The rows of a group lie close to one hidden flat surface of 11 dimensions, which may be shifted away from zero. Surfaces can cross.
In the rows, zero is written as 128.
Some rows, each with its group after it:
[188 131 125 228  91 146  66 119  76 166 150 101 119 109 163 124] -> J
[ 86 153 105 121 140  87  68 130 179 106 117 136 125  64 103  71] -> A
[112 102 132 144 141 114  72 135 117 126 106 128 102  94  47 145] -> F
[121  95 148 123 149 165 145 166 157 133 113 114 115  99  36  92] -> F
[ 95 177 120 119  83  89 120 162  73  83 116 154  67 106 125 172] -> P
[142 146 134 110 133 130 133 168 117  82 136 167 118  97  99 134] -> J
[147 106 144 101 139 125 155 137 222 177 159 104 105 106 143 137] -> J
[ 50 113 150  90 135  94 235  94  90 149 148 138 176 184 169 155] -> J
[131  72 144 119  88 136 149 131 106 115 130 104 130  92 178 112] -> P
[101 127  92 138 116 145 163 109 134 115  81  99 170 171 160 111] -> A
[102 133 144 136 129 115 153 155 154 118 117 148 165 165 132 120] -> C
[ 69 109 117  73 135  97 152 170 155 126 137 115  82  65 101  81] -> F
[112 147  87 130 186 118 168 129  91 121 114 124 165 168 123 146] -> A
[ 81 170 143  64 106 139 105 135  78  63  82 147 103 205 102 153] -> C
[121 104 148  73 129 152 129  85 118 141 113 121 133 150 106 128] -> H
[119 119 113 154  98 127 153 141 116 152 101  76 124  72 151  63] -> D
[110 122 103 125 121  92 210 145 108 137 117 144  91 157 159  92] -> F
[109 102 119 110 116 139 125 110  98 117 112 123 158  89 119 119] -> D
[123 164 190 156 156  91 130 100 100  87 146  89 146 104 176 115] -> J
[ 71 153  90 137  96 128 108 134 162 113 155 123 123 115 154 130] -> J
[118 171 129  98 115 177 142  93 148  74 100  51 150 113 165 135] -> H
[140 179 159 161  90 125 139 167  78 112  66  64 143  96 168 109] -> H
[111 173 158 136 126 140 152 141 105  86 120  93 134 126 139  92] -> F
[216 103 144 110 193 118 172 136 187 123 115 147 129  65  77 171] -> A
[144 156 155 203 140 152 138 144 183 108 169 122 127 184 139 143] -> A
[130  86 143 139 108 153 138 146 123 170 161 159 110 162 103 115] -> A
[149 122 186 135 123 155 158 122  78 122 161 125 134 164 140 161] -> A
[156 182 108 130 143 114 117 135 152 127 132 121  72  94 108 138] -> D
[ 65 117  60 109 130 128  82 102  88 101 166  71 107  44 154  93] -> J
[145 141 124 174  92 118 144 155 100 114 134 164  81 141 130 131] -> P
[136 113 161 128 139  79 151 192 130 170 128 144 165  65 131  91] -> F
[ 97 125 151  91 139  96 111 134 108 176 118 126 158 131 125 122] -> H
[147 172 130 105 126 153 131 105 168  45  92 113 154 111 156 125] -> P
[113 160 114 105 119 150 104 100 144 149 137  81 118 134 146 159] -> C
[123 143  95  78 140 103 150 112 140 219 123 186 164  93  76 137] -> C
[108 113  82 118 161 133 145 120 175 139 153 160 127 149  99 107] -> A
[188 149 160 114 133 145 106 157 166  97 177 162 101  84 121 164] -> C
[105 139 164  99 144 109 107 107 164 108 125 134 159 122 132 105] -> A
[107 121 140 179 117 132 114 111  72  91 116 110 179 200 200  74] -> C
[115 123 139 109 175 110  93 132 107 111 141 124 203 128 163  83] -> P
[121 109  91 102 131 161 145 109 191 152 182 157 124 148 124 108] -> A
[109 171 123 187 114 107  89 171  84  97 138 161 109 133 113 129] -> P
[139 112 129 149 123 109 150 186  81 125 118 138 122 122 129 130] -> H
[175  82 131 134 121 151 112 140 103 174 132 122 145 114 128 144] -> F
[111  89 146 127  98 149 146  87 130 161 178 141  92 136 108 169] -> J
[151  49  99 145 198 148 141  92  74 149 146  85 128 134 118  58] -> H
[150 109 161 127 142 120  93 107 155 145 116 148 175 133 109 155] -> F
[132 165 109  74 146 109 135 110 159 113 146 127 128 120 176 131] -> P
[150 111 146 187 112 112 118 132 101 159 145 168 164 130 141 126] -> C
[117 122 101 138 125 103 156 124 107 116  82 134 127 152 135 155] -> D
[122 155 176  73  82 130 139 121 167 126 131 137 137 145 176 147] -> F
[107 165 181 141  93 164 105 151 206  57 134 134 131 154 128 106] -> D
[103 144 162 159  97 146 114 120 154 125 156 136 117 125 105  98] -> P
[129 124 136 100 120 127 152 138 159 137 133 134 119 118 137 112] -> F
[126  99 163 101 145 165 123 123 112 104 141 107 165 137 136  74] -> D
[176 127  93 101 130 128 137 103  89 125 178 148  83  68 149 148] -> P
[111 110 147 159 107 106 148 152 127 140 119 120 125 138 142 127] -> J
[105 185 189 133  72  90 103 147 156 128 102 146 132 141 150 135] -> H
[103 137 178  99 123  81 146 117 107 168 145  65 119  99 185 159] -> D
[123 134 169 171 125 145 159 181 168 130 105 102 147 130 101  83] -> F
[141  95 102 126 113 106 162 131  70 120  88 161 124 136 128 161] -> D
[ 82 141 122 158  91 111 139 119 145 116 106  90 143 118 172 109] -> D
[138 119 142 105 121 128 141 122 124 136  65 120 177 143 135 122] -> A
[152 111  82  36 187 161 129  62 113 116 123 204 148 112  39  94] -> D
[ 77 126 157 155 143 110 114 121 131 168 107 109 168 190 119  91] -> H
[128 126 128 136 140 119 135 133  79 117 115 144 111 123  88 119] -> F
[116 122 124  97  93 135 142 119 138 143 120  74 109 141 195 122] -> F
[102  54 155  58 138 107 163 167 102 112 108 195 139 207 103 145] -> H
[167 121 120 186 127 146 120 166  90 137 114 100 144 126 150 102] -> J
[145 147  90 131 140 109 137 149 103 101 125 156 136 157 161 156] -> P
[171 133 115  49 161 108 171 152 148 167 102 125 131 135 159 105] -> P
[142  73 144 157 103 143 124  70 124 121 155 132 114 110 141 115] -> J
[117 151 121 117 129 185 122 116  91 153 150  92 116 136  89 144] -> C
[ 92 128  92 126 161  91 166 146  74  97 154 155 157 101 133 171] -> H
[117 128 141 112 168 105 155 133 148 124  92 102 146 198 137 202] -> D
[145 152 149 112 140 110 124 142 164 139 129 142 184 108 155 119] -> C
[170 124 143  43 144 137 159  87 179 104 124 167 145 135 142 118] -> D
[105 111 155  75 136 104 144 150 105 106 113 167 148 155 121 142] -> H
[106  86 106  94 144 146 168  97 153 149 127 126 164 168 141 101] -> A
[178  96 135 104 146 153 133 141  99  95 139 123 108 137 151 124] -> C
[156 157 109 140 123 126  88 177  82  96  95 157 174 125 145 109] -> J
[170 174 155  90 151 138 101 141 140  95 110 141 147  79 104  85] -> P
[123 167 136  57 161 111 156  92 175 129 105 127 126 128 123  79] -> D
[135 138 134 152 136 138  80  95  84 152 165  64 125  97 161 124] -> J
[151 225 110 137 138 158 109 114 105  89 151 173 141 186 125 175] -> A
[ 74  97 139 104 141  96 149 143  82 130  84  48 170 148 197  76] -> H
[151 137 125  83 141 187 144 130 175  83 146 132  95 167 114 135] -> C
[130 167 143 132 122 189 159 101 168  83 103 104 169 158 120 148] -> H
[135 127 116 109 122 116 127 158 105 151 110 115 103 116 124 159] -> C
[100 167 148 183  90 141 104 114 141  73 143  92 108  85 147  85] -> P
[166 126 118 106 136 120 112 126 101 133 135 138 119 102 146 132] -> C

New rows. What belongs after each?
[149 104  82 150 146 137 116  96 105  80 158 140 154 148 188 155] -> D
[115  95  85 123 142 113 131  92  81 134 117 120 155 110 137 161] -> D
[ 99 141 122 100 110 134 178 145 134 105 160 142 117 141 162 103] -> F
[112 166 110 148 159 174  95 129 194 108 169 138 143 147  74 150] -> H
[151  74  70 139 126 157  59  93 157 156 164  95 122 116 164 157] -> F
[146 112 148  94 113 128 144 166  95  81  64 129 131  90 114 130] -> D
[102 131 149 122 143 150  86 111  93  78 167 108 155 114 143 106] -> D
[186 109 106 149 124 146 119 142 148 125 169 153 129 116 161 135] -> P
[140 111  89 154 131 111 133 128  88 132 116  64 134  58 184 131] -> D
[203 137 105 144 163 164 127 158 144 101 131 122  95 131 121  88] -> D
[185 177 132 189 141 144 153 189  59 133 147 119 137 112 142 133] -> J
[ 98 122 137  46 135  79 164  60 100 105 112 144 166 125 185 133] -> D
[127 181 111 162 148 134 114 164 166 133 200 161  92 131  96 159] -> A
[131 150 143 145 126 140 105 128 109  99 137 142 139 126 120 136] -> F
[186 117 161  93 107 122 164 153 100 131 120 188  78 136 109 136] -> D
[112 115 142 159  49  96 102 211 143  83 141 197 107 166 178 186] -> P
[ 90 149 156 171 133  82  63 133 116 109 118 126 172 107 131 140] -> F
[ 86 149 152  84 141  85 111 138  76 179 113 105 155 151 138 162] -> J
[135 123 152  79  88  88 147 185  85 162 164 194 139  78 161 138] -> F
[131 143 112  59 156 114  89 120  96 156 152 147 135  71 110 102] -> A
[116  84 106 124 163 155 142  82 149 133 136 116 188 188 148 131] -> D
[ 92 149 154  69 161 132 116 113 124  71 133 129 166 144 128 132] -> J
[134 112 112 168 179 116 157 159  41 142 114 112 142 155 107 128] -> A
[114 153  66 166 154  94  92 203 117 140 136 109 156 146 184 144] -> P
[143 188 179 140 162 149 100 140 131  74 172 115 200  89 159  86] -> C
[124 130  86 119 115 134 136 142 122 148 140  86 100  86 157 145] -> P
[152  35 129 169 107 124 128  99  63 162  98 117 147 126 155  90] -> J
[104 144 129 127  98 163 152 160 135 107 149  93 115 128 159 101] -> F
[113 126 125 138  74 102 139 207 120 140 104 164  92 161 125 168] -> P
[102  90 141 150 114 149 126 127  96 101 132 110 167 156 160 124] -> D
[135 103 180  60 169 117 189 195 185 102 116 143 164 138 121 154] -> C
[157  99 128 185  69  97  86  91  83 121 138 169  94  67 150 115] -> J
[104 125 145 112 145 108 141 135 140 109 122  99 157 145 167 132] -> C
[156 121 147 119 185 153 103 137 100 150 173  83 117 121 109 129] -> D
[ 68 129  83 217  75 135 134  88 200 162 137  80 158 130 181 113] -> D
[109 118 113  80 120 123 152 105 152 118 167 168 136 156 169 135] -> F
[ 97 109 104 155 122 132 143 137 150 126 110  90  93 150 130 103] -> F
[114 113 135 148 121 143 151 155 145 121  86  72 147 126 142  97] -> D
[133  98 133 108 119 195 155 127 105 130 137  94 157 160 142 122] -> F
[ 71 108 114 121 157  96 185 151 150 170 113  99 166 136 128 128] -> C
[144 121  81 144 136 136 119 144  97 109  95 132 117  97  87 152] -> D
[112 125 120 148 109 157 110 138 161 135 111  74 139  59 106 118] -> D
[135 142 154 146 154 120 211 138 159 123  96 138 140 165 117  70] -> F
[181 151 134 177 127 167 138 150 159 143 163 121 118 145 137 146] -> A
[ 87 155 104 163 125 132 116 140 116 140 111 116  99 120  66 100] -> D
[115  92 167  99 110 161 114 131 171 151  85  79 125 141  93 138] -> F
[134  65 126 119 122  81 123 146 143 190 119 153 149 123 141 141] -> F
[ 98 169 181  80 110 165  92 117 146  73 157 134 167 119 126 148] -> F
[154 142 144  39 166 102 139 184 128 145 143 200 178  97 102 176] -> H
[139 151 153 129 115 106 160 148 128 124 117 139  86 162 147 108] -> D
[ 90 131 134 169  87 152 101 151 146  77 112 107 158 125 141 138] -> P
[ 99  39  64 115 144  97 123 130 149 161 138 174  79 129  78 139] -> F
[156 129 167 189 126 109  95  91 117 144  54 113 160 190 127 163] -> F
[ 80 145 145 111 119 132 120 121  90 140 119  88 136 153 123 169] -> C
[138 137 163 127 152 136 116 151 119  97 101 116 178 159 137 114] -> J
[202 115 127 129 122 165 129 140 160 140 123 142 139 163 161 110] -> C
[124 172 117 114 115 142 110 109  52 108 160  84 126  76 177 123] -> A
[113  92 155 126  77 124 148 147 119  84  85 102 169 101 182 140] -> D
[121 107 131 148 116 157 123 110 129 131 159 134 142 147 138 110] -> D
[ 98 110 123  49 168 129 147  90 129 104  74 141 178 139  88 135] -> D
[ 88 178 147 111 113 141 127 174  96 167  70  97 178 161 102 131] -> C
[131  79 124 104 187 167 122 122  98 137 122  68 177 115 113 108] -> D
[104 100  92 123  98  68  86 108 173 158 133 139  92 130 179 162] -> F
[176 107 117 148 115 119  96  87  70 147 147 165 126 130 161 119] -> C
[ 89 115 171 122  85 109 162 128 128 133 132 144 106 159 145 104] -> P
[ 90 178 116 108 119 111 136 180 180 137 109 122 109 114  97 166] -> C
[108 148 116 140  77 149 103 172 135  60  87 135 142 126 120 193] -> P
[131  91 115 174 108 172 144 117 113 122 177 105  89 101 120 127] -> J
[154 145 151 138 117 117  96 133  57 167 131 144 160 102 124 138] -> C
[127  71 159 124 133 160 100 116  75  61  91 142 161 157  95  98] -> J
[146 154 134 120 119 104 113 173 124 132 138 161 100 116 130 118] -> P
[ 68 122 140 106 121 104 176 133  80 163 148 128 129 153 127 169] -> J
[107 117 148 124 125 117 151 141 136 128 143 113 120 103 123 144] -> A
[152 113 136  81 109 114  89 111 105 169 153 169  96  85 101 167] -> J
[135 141 157  80  97 119 112 114 141  99 126 129 102 111 162 125] -> H
[ 98 134 131 136  99 157 114 143 181 110 140  94 114 131 135 123] -> F
[ 80 140 111 133  99 129 157 170 152 110 156 111 105 120 161  91] -> F
[167 139 139  98 124 146 131 175 146 176 128 155 144 114  90 168] -> H
[115 112 144 145 109 160 127 109 101  83 138 157 141 160 113 137] -> J
[126 197  76 152 189 105  87 117 147 110 138  69  96  92 125 153] -> D
[ 95 152 170 142  87  95 107  88 155 117  48 109 111 213 138 174] -> F
[ 60 104 128 135 134 117 130 148  66 111 112 110 151 139 118 114] -> F
[117 143  81 141  72 118 161 137 157 114 144 106  69 130 206 174] -> P
[123 108 123 195 160 110 128 136 132 126 124 157 167 147 103 112] -> F
[164  99 100 108 106 158 179 136 199 159  60 149 132 108  75 116] -> D
[ 84 133  92 153 163 134 175 151  97  76 165 157 129 125 103  70] -> F
